The first 5 rows are patterns. Each new row is the sum of 2 different patterns, raised or lowered, with some noise. Before adding, each is slid sideways (what falls off one end comes back at the other) and multiplied by a number that may be negative. Names go in the order of the patterns.
In the rows, 128 means zero.
Some rows, each with the names of its patterns after it:
[160  98 123 112 100 147 110 127  93 115 151 114 125 118 139 139 133  96
 102 123 157  98 137 116 135 139 156 155]
(1)
[134  96 143 114 157 137 146 151 101 124 154 119  95 125 117 155 139 143
 129 148  94 159 114 159 155 146 152 136]
(2)
[135 103 126 149 134 119 153  95 146 140 158  98 130 118  94  94 131 117
  93 157 136 103 110 126 139 111 151 157]
(3)
[162 131 110 154 146 158 147 157 122 112 143 141 131 144 155 130 161 125
 107 106 151 162 109  98 108 136 157 121]
(4)
[158 122 163 122 155 115  96 110 152 134 118 102 124 147 110 131 139 133
 120 160 119 118 105 112 126 100 118 115]
(0)

New rows. What belongs after each?
[181 150 169 165 160 148 160 176 145 178 150 164 140 198 180 162 130 126
 154 195 160 180 148 146 192 163 181 181]
(4) (0)
[133 118 176 158 138 103 131 133 104 165 147 138  93 126 167 129 128 146
 117 156 146 140  94 133 144  90 116 130]
(1) (3)
[114 115 141  92 173 153 121 129 134 144  96 161 149 152 114 138 159 119
 121 167  97 126 139 148 122 135 132 104]
(2) (3)
[107 126 146 112 121 169 139 126 103 137 142 134 131 157 136 103 137 137
 177 163 155  96 139 130 144 122 130 126]
(1) (4)
[123  90 106  78 103 100 114  60 115  61  86  83  62  81  56  79 105 108
  79  99  81  95  84  58  99  94  92  81]
(1) (2)
[108 107 112  99 109  90 106 118  99 131 134 105 117  96 109 125 105  85
  90  73 126  77 113 124 125  94 106  91]
(1) (0)
[128 128  99 123 126 132 119 113 123  97  96 127 103 115 110 133 132 141
 118  96 121 110 144 100 122 136 142 119]
(2) (0)
[143 154 129 142 183 124 130 143 160 155 158 133 120 160 166 102 135 145
 170 140 147 152 177 135 135 147 118 147]
(1) (4)
[181 127 158 132 144  94 160 133 141 113 159 162 141 127 115 161 191 172
 112 136 161 169 163 149  95 168 126 166]
(4) (0)
[ 97  90 100 127  77 182  72 121  62 120 100 106 142 144 150 115 165  65
 104 127 115 148 113 112 107 124 117 152]
(2) (3)
[145 156 159 156 179 125 151 156 158 137 205 128 158 116 128 142 119 142
 142 204 144 194 132 174 134 117 162 178]
(2) (0)
[136 100 140 131  91  80 128 113  95 115 126  69  88 124 136 118  70  96
 109  83 124 116  76  89 117  88 104 124]
(2) (3)
[109 141  92 178 105 153  83  84 132 135 130 109 113 131 147  81 106 134
 159  91 167 106 121 113 136 149 131  89]
(1) (0)
[ 83  83  93 104 117 144 110 123 104  78  76  75 124 115 140  79 125 100
  93 100  99 144 113 112 115 140 101 113]
(2) (0)
[124  95  69 151 122 123 156 169 111 155 139  64  81 157 159  92  70 106
  99 116  98 165 118  76 133 137 117 158]
(3) (4)
[182 116 131 126 112 113 113 134 102 169 133 164 125 131 145 126 165 114
 120 111 163 112 154 141 146 105 129 130]
(2) (0)
[133 122  80 136 105 130 117 132 112 103 116 146 117  93 127 113 143 104
 130  97 132  75 143 123 149 119 126 138]
(2) (0)
[118 182 151 134 106 146 125 134 138 168 170 137 123 150 152 156 161 104
 168 146 152 118 148 112 124 125 163 144]
(3) (0)
[114 122  93 107 158 139 131 173 107 133 111 142 137  88 131 121 161 115
 149 123 175 138 108  94 171 128 128 104]
(1) (0)
[115 112 105 149 123  98 116 143 155 141  75 124 101  87 122 108  87  99
 114 151 118 113 130 128 132  92  98  66]
(1) (0)
[134 126 164 151 171 120 115 144 137 113 166 120 123 123 127 145 135 136
 161 177 140 126 120 100 129  94 176 173]
(2) (0)
[156 159 147 156 175  91 124 136 124 145 112 142  93 103 143 139 130 111
 135 143 118 130 102 118 130 130 134 129]
(1) (3)
[178 129 124 183 159 185 161 153 178 130 180 185 145 115 136 110 135 142
 187 175 162 134 137 143 180 131 146 197]
(4) (0)
[167 121 118  99 132 156 113 144 105 151 150 156  85 112 123 138  87 144
 115 119 161 165 139 151 104 137 107 121]
(1) (3)
[143  89  98  84  91  75  75 130  81  80 113 144 114 109  94  95  93  76
  86 105  75  93  81  94  93  62  87  97]
(2) (0)
[108 110 126 102 102  87 144 165 117 117 116 122 141 120 161 100 152 122
 132  97 129 110  96 105 122 131  81 129]
(3) (4)
[124 149 176 133 132 139 136 128 126 164 109 139 124 142 146 157  99 144
 171 184 126 102 173 170 156 135 123 128]
(4) (0)
[144 139 168 126 158 174 165 151 164 165 163 141 137 169 139 201 194 179
 146 178 153 193 145 206 158 191 189 193]
(2) (3)
[ 80 136 105 142  75  90 115  57  85 118 141  90 104  96  75  64  78 141
 106  63 103 135  84 134  63  83  64 127]
(2) (3)
[158 119 109 146 147 195 136 192 139 105 158 179 177 153 154 138 141 144
 157 156 161 165 168 168 133 110 113 162]
(4) (0)
[155 125 114 166 113 104 137 120 109 112 135 167 139 120 128 158 105 144
 133 129 160 152 167 112 135  96 113  92]
(2) (3)
[138 152 160 181 169 149 146 167 157 160 156 170 179 177 193 180 185 122
 166 141 161 177 159 172 123 149 187 146]
(1) (2)
[133 108 149 188 154 139 125 147 120 173 122 159 104 182 126 139 160 159
 142 152 194 117 150 148 155 135 127 176]
(2) (3)
[ 78 110 111  64 142 107 108 122 115 118 114  87  83  78  96 112 156  77
  90  96  70  95  74  86  73 110  60 139]
(1) (2)
[131  90 125 131 103 123  95 111  82  87  69 137 119 112 115 116 111 143
 102  64  86  97 109  86 150 168 120  92]
(3) (0)
[ 93 124 138 113 129 131  78  78 107 123  87  54  79 100 160  92 169 104
 112 117  95 117 145 141  91  69 118 134]
(4) (0)
[150  99  98 107 131  89 176  80 130  73 120 105 108 138 139 152 120 161
  76 109 124 115 150 121 110 116 136 122]
(2) (3)
[188 162 107 129 151 170 134 148 179 147 119 140 164 128 144 169 135 168
 156 183 128 157 117 124  94 152 117 129]
(3) (0)
[ 96 105  72  75  74  94 133 119  95  77 130  94 138  84 101 123  86 113
 117  84  65  91  75 102 111 124 105  73]
(2) (4)
[129 146 139 146 130  79 141 109 147 120 127 134 116 130 143  92 108 110
 119 137 120 117 104 115 109 149 115 162]
(1) (2)
[173 156  87 133 147 111 152  92 119  92 119 129 148 100 134 110 116 118
  87 104 120 177  96 151  97 127 122 129]
(1) (2)
[170 119 178 157 166 197 151 139 125 168 150 133 101 146 157 182 152 153
 140 143 160 134 168 153 189 142 140 158]
(2) (4)
[101 115 101 138  75 103 104 110  80  65  88 122  98 110 127  62 121 107
 145 123  83 133 108 119  69  98  73 129]
(1) (0)
[134 126 127 173 159  99 135 152  94 102 135 131 139 122 137  75 105 105
 150 116  90  95 109  70 168 103 115 105]
(1) (3)
[159 145  86 159  96 147 106 134 139 129  92 147 144 162 158 103 160 129
 149 138 121 115 142 149 143 136 130 176]
(1) (0)
[ 97 125  88 145 123  98 122  95 130 143 132 168 136  81 126 139 182 113
 162 108 121 149 164 157 171 121 122 139]
(1) (4)
[165 125 170 135 158 145 164 115 150 127 161 116 132 149 122 160 128 142
 105 172 147 115  96  99 164 169 110 179]
(2) (4)
[124 143 208 158 202 187 133 197 178 215 187 168 167 150 183 164 153 171
 207 184 191 136 166 136 190 185 139 113]
(1) (4)
[143 123 153 106 100  90 122  76 121 102 116 160 113  62  79 133 154  89
  61 103 110 121  93 139  75  95 135 138]
(4) (0)
[141 145 173 149 154 155 202 180 146 179 175 134 180 174 136 126 169 190
 149 145 164 149 146 156 156 141 137 175]
(1) (3)
[ 75 100 102 102 153 128 111  86 100 114 119  78 141  96 147 106 115  98
 137 117  74  61 119  77  78 155 101  77]
(3) (4)
[133 135 127 161 181 181 152 136 153 159 147 163 157 132 140 122 180 128
 174 162 149 167 160 197 138 122 174 142]
(1) (2)
[114 116 128 120 127 143 130 144 126 177 135 151 140  89 131 162 160 107
 115 125 129 101 138 135 117 146 165 111]
(3) (0)
[120 138 111  65  79  74  58 124  99  92  67  92 112  72  99  71 113 125
 121  61  59 112 146  93 106  73 112  86]
(1) (4)
[ 56 103 128  83  81 108  79  68  87 104  87  66  91  78 106  97 105 105
 145 112  57  58 140 136 112  73  74 127]
(4) (0)
